The rows of a group lie close to one hidden flat surface of 10 dimensions, which may be shifted away from zero. Surfaces can cross.
(in the rows, 128 means zero)
Some rows, each with its group after it:
[160 195 111  51  85 150  56  81  85 126 112 176 154 114 150 150 146 128]
(2)
[115 151 118  90 201 122 151 124 135 189 130 200 117 133 146  94 128  85]
(0)
[ 76 142  55 140 176 141  79 143 107  82 157 140 113 142 106 154 146 148]
(3)
[ 69 131 150  90  62 120 112 133 129 148 146  91 121 179  85 155 177 100]
(1)
[155 117 120 154 190 168 114 145  88 131 102 165 144  81 126  90  66 143]
(0)
[112 145 108 115 105 136  74 117  71  97 104 138 159 132 133  86 141 195]
(3)
[115  78 139 147 140 165 137 170 142 141 156 116  92 101  96 152  89  93]
(0)
[108  96 101 151 151 157 102 147 115 105 147 148  84 102 117 145 110 151]
(3)
[100  93  91 138 154 145  98 155  82 105 131 187 116 103 113 131  78 139]
(3)
[119 165 130 134  92 100 136 117 135 129 140  98 161 162 135 133 154 126]
(2)
[153 127 142 139 191 136 120 150 126 156 129 149 115  77 132 125 105 147]
(0)
[111 140  86 196 120 136 114 109 133  75 152  96 127 139  87 156  89 137]
(1)
[151 163 143 121 194  88 141 117  95 178 117 150 185 115 129  79 107 130]
(2)
[101 100 117 128 158 127 152 141 156 124 177 107 140 107  87  58 158 100]
(0)
[124 111 151  85 102 144 104 140  90 147  97 172  91 105 155 102 137 184]
(3)
[131 116 112 133 150 151 139 160 139 114 144 120 112 107 160 124 139 120]
(3)
[132 145 129 134 144 171 128 143 131 127 104  98 148 152 151  66 174 147]
(1)
[151 103 118 138 143 137 134  97 127 139 136 149  92 125 113 164  94 111]
(2)
[152 118 103 163 177 125  88 136  93  69 103 120 199 118 103  92 124 179]
(3)
[162 114 145 157 132 119 100 122 129 102 107 139 113  78 121 161  84 180]
(0)
[123 191 114 108 111 108 116 104 122 130  85 150 141 203 151 225 120  78]
(0)
[102  78  96  83 133 137 115 130 135  58  86 147 168 144  80  86 178  95]
(0)
[130 115 125 160 132 116 131 107 162 132 152 130  78 145 102 211 110 115]
(2)
[156 166  89 119 180 136 139  95 121 109  92 135 151 191 169 175 151  67]
(1)
[164 119 130 129 120 126 139 108 148  93 107 114 107 127 162 172 132 124]
(1)
[ 99 110 134  97 162 124 119 158 144 120 137 131 120  92 105 122 151 100]
(1)
[ 88 161 110 175 160 138 116 121 146 161 135 131  89 187 103 136 124 157]
(1)
[ 93 131 173 116  39 106 148 174 127 160 124 128 138 141 146 104 105 158]
(2)
[135 138 119 123  92 125 156 103 121 118 128 103 158 162 143 103 147 111]
(2)
[136  88 134 129 167 127 133 152 158 132 125 131  99 115 138 151 147 126]
(3)
[134  61  91 197 118 148 163 103 125  81 124 120  97 160 111 127  87 133]
(2)
[ 96 136  94 145  95 144 113 154 136 123  77 189  95 223 178 167 120 172]
(2)
[138  70 125 127 219 129 128 145 112 157 100 179 111 128 111 117 113 129]
(2)
[135 135 105 125 148 140 118 138 145  90  89 148 115 129 184 119 159 158]
(1)
[150 103 146 186 141 128 127 108 135 122 139  93  97 128  90 176 100 142]
(3)
[143 152 106 136 174 118 128 120 142 126 117 162 114 136 180 100 151 173]
(0)
[164 126 157 118 151  89  91  92 101 138 103 118 140 129 100 171 141 152]
(1)
[ 94 118 136 133  91 154  95 132  82 121 170  89 106  90  78 112 117 158]
(3)
[132 237 116 172 189  83 131 101 168 134 158 103 166 114 157  84 138 161]
(1)
[126  98 100 119 129 175 120 134 121 120  70 190  60 166 168 167 119 132]
(1)
[ 88 148 158  97 156 135 163 161 152 197 166 114 105 117 110 118 142  54]
(1)
[ 95 153 150 129  73  55 161 109 125 159 133 138 131 165 132 120 102 148]
(2)
[123 108 116 102  96 148 131 131 120 109  97 149 125 159 154 101 161 128]
(2)
[131  86 137 124 148 162 107 120  82 157  68 161 122 178  88 129 117 126]
(3)
[127 173  98  85 223 113 137 144 166 150  90 146 128 205 189 154 227  87]
(0)
[159 163 146 164 129 130 144 115 117 151 134 131 130  95 151 130  71 131]
(0)
[116 148  87 143 160 137 125 129  88 136 132 179 125 132 132 150  60 100]
(3)
[131 102 160 114 108  87 146 126 185 116 160 108 116  50 125  49 172 161]
(0)

New rows. What belongs after each?
[134  97 149 138 122 168 165 158 145 136 174  66 107  87 127 123 125  92]
(3)
[ 94 137  94 132 183 135 123 132 107 133 162 135 160 127  83  76 120 103]
(0)
[114 132 128 169 201 112 150 173 141 158 127  97 182 186  98 117 133 102]
(2)
[131  88 133 133 144 140 192 129 111 156 113 139 117 144 130  94  91  87]
(2)
[ 88 149 103 142 126 135  97 156 107 136 148 149 119 131 137 119 115 178]
(0)
[121 151  71 132 157 109  96 134 108  70 103 168 163 153 167 117 143 167]
(3)
[119 124 136 116 133 135 126 150 120 165 121 164 119 141 127 151 100 116]
(2)
[199 157 153 167 145 141 141 113 105 121 106  92 189  69 146  91  78 130]
(0)
[154 123 157 115 123 103 125 127 162 116 102 115 120 114 129 176 143 113]
(0)
[185 177 123 119 102 153  92 113 146 106 125 114 151 122 166 167 157 149]
(2)
[128  79 125 157 150 167  93 146 140 111  99  92  99 186  94 136 189 172]
(1)
[162 106 128 129 167 169 163 115 150 167 119 180  58 141 166 181  95  92]
(2)
[165 126 116 219 202 149 146 139 172 126 169  89  98 105 149 138 112 165]
(0)
[126 144 138 169 125 122 116 108 125 131 140 103 116 120  95 140  94 160]
(1)
[157 113 138 119 149  92 124 124 193  87  98 114 116 135 146 163 204 135]
(0)
[122 175 104 119 152 126 123 112 100 118 118 152 158 124 131 135  99  94]
(1)
[152 122 133 148 138 142 160 126 152 117 134 126  92  90 152 165  92  97]
(1)
[111 117 136 137 134 132  67 107  71 128 120 108 133 138  43 132 124 182]
(3)
[150 133 134 118 170 138 124 130 123 111  99 148 138  82 150 100 120 133]
(1)
[104  85  97 140  97 167 101 158  92 102 128 177  74 100 142 135  71 163]
(3)
[132 169 102 149 192 139 116 140 116 156 121 139 138 159 138 174 108 110]
(0)
[134 133  95 162 127 157 151 159 119  86 172 109 147  58 172  96  99 124]
(3)
[194 131  95 162 215 113  95  54 142  91 130 153 102 110 124 185 122 162]
(2)
[ 88  99 105 105 112 125 148 133 177 113 131 164  70 153 142 128 166 114]
(0)
[ 63 180  87  93 122  56  83 100 127 106 136 182 122 151 121 186 136 131]
(1)
[119 168 147 116 103 101 119 104 114 156 130 132 130 140 118 136 123 145]
(1)
[115 142  96 134 142 113 112 120 146 113 104 171  85 150 159 171 125 145]
(1)
[140  93 117 169 107 106 130  87 121  99 127 165  74 117 122 149  70 184]
(2)
[ 87 123 138 114 115 113 107 153 158 127 130 155  70  98 134 117 148 179]
(1)
[144  91 160 127 147 114 101 141 139  92 116 101 150  81  70 153 138 124]
(0)
[125 107 117 105  71 111 153  60 135 118 142 139  70 138 136 161 137 110]
(2)
[121 108 143 104 111 155 133 159 124 123 142  90 122  98 131 106 167 129]
(3)
[101 121  93 146 204 111  44 132 112  80 164 124 117  75  77 127 150 200]
(3)
[113 114 129 107  94 205 131 162  75 152 125 131 105 112 146  88 108 105]
(3)
[126 174 105 145 101 140 116 115 110 135 106 160 149 177 150 153  86 139]
(2)
[146 163 133 152 107 137 148 109 118 125 129 131 124 100 161 127  84 122]
(1)
[ 93 117 103 104  95 133 117 152 133  68 139 104 146 122 118 130 158  95]
(1)
[166 133 149 175 129 108 108 117 136  98 136  89 148  74 107 137  99 175]
(0)
[125 146 141 144 137 179  84 204  69 169 123 130 129  98 164 139  86 188]
(0)
[ 90 187 109 148 128 115 109 130  85 172 172 149 137 126 121 133  71 151]
(0)
[127 115 112 110  86 152  91 124 125  76 125 122 141 133 112 135 164 144]
(2)
[118 106 138 108 165 117 144 124 117 150 129 135 133 130 100 111 131  98]
(2)
[132 153 140 122 144 132 115 135  83 127 157  69 195  78  99  70 135 129]
(3)
[153  86 133 125  69 161 163  99 123 116 119 137  85 115 156 107 104 123]
(2)
[122 106 122 113 140 122 162 151 160 135 112 125 138 176 148 163 158  69]
(3)
[130 102 121 128  98 123 135  99 129  87 112 155 131 106  97 114  88 106]
(0)
[133 141 100 170 102 165 139 128 113 108 166 109  97  86 164 126  89 151]
(3)
[145  70 130  90 168 103 180  54 112 135 149 131  86 112 100 101 146  63]
(2)
[105 144 133 105 126  89 134 114 155 155 141 162  99 122 131 141 132 122]
(0)
[135 182 132 108 159  94 140 112 144 135 117 132 136 125 172 137 160 111]
(1)
[146 118 112 136 153 139 185  92 135 110 145 128 160  95 109  33 110  70]
(0)
[133 104 151 154 107 136 116 114 105 124 127  89 144 149  71 142 107 142]
(3)
[124 172 147  88  89  96  78 129 132 169 123 181 117 125 152 187 118 152]
(2)
[136 181 148 147 119  93 125 118 130 159 150 124 130 102 141 153  91 147]
(0)
[150 139 130 137 174 122 122 102  95 138 123 126 151 111  97 156  94  93]
(1)
[139 138 115 160 163 117 206 109 132 155 119 119 142 184 162 106 110  96]
(2)
[105 119 156 114 164 104 129 181 163 180 130 134 122 149 117 157 155 116]
(2)
[158 120 148 152 103 136 160 118 101 144 125 134 133 101 138  97  64 141]
(2)
[ 87 119 108 149  94 183  96 134  93  98 169  91  97 111  99 120 129 155]
(3)
[127 113 119 138  88 159 135 128 117 112 118 133 104 117 134 155  87 104]
(1)
[127 143  99 138 143 147  96 130  94  88 119 105 161 133 137  93 165 167]
(3)
[123 138 129 119 150  75 125 117 105 159 117 163 178 160  86 167  85  89]
(3)
[151 132 124 135 191  92 101 120 118 114 111 140 173 129 109 124 136 162]
(3)
[133 140 116 162 141 103 131 128 100 117 139 133 186 119 104 136  61 108]
(3)
[131 118 147  97 135 119 106 134 111 141 126 136 152 101 106 111 134 136]
(2)
[149 126 140 131 118 125 143 105 124 112 112 142 147  92 133  88 103 121]
(0)
[134 109 161 118 170 137 131 118 109 199 130 129  95 136  88 159 101  94]
(3)
[148 113 117 143 174 130 114 119 144 109  92 172  70 117 161 160 119 161]
(1)
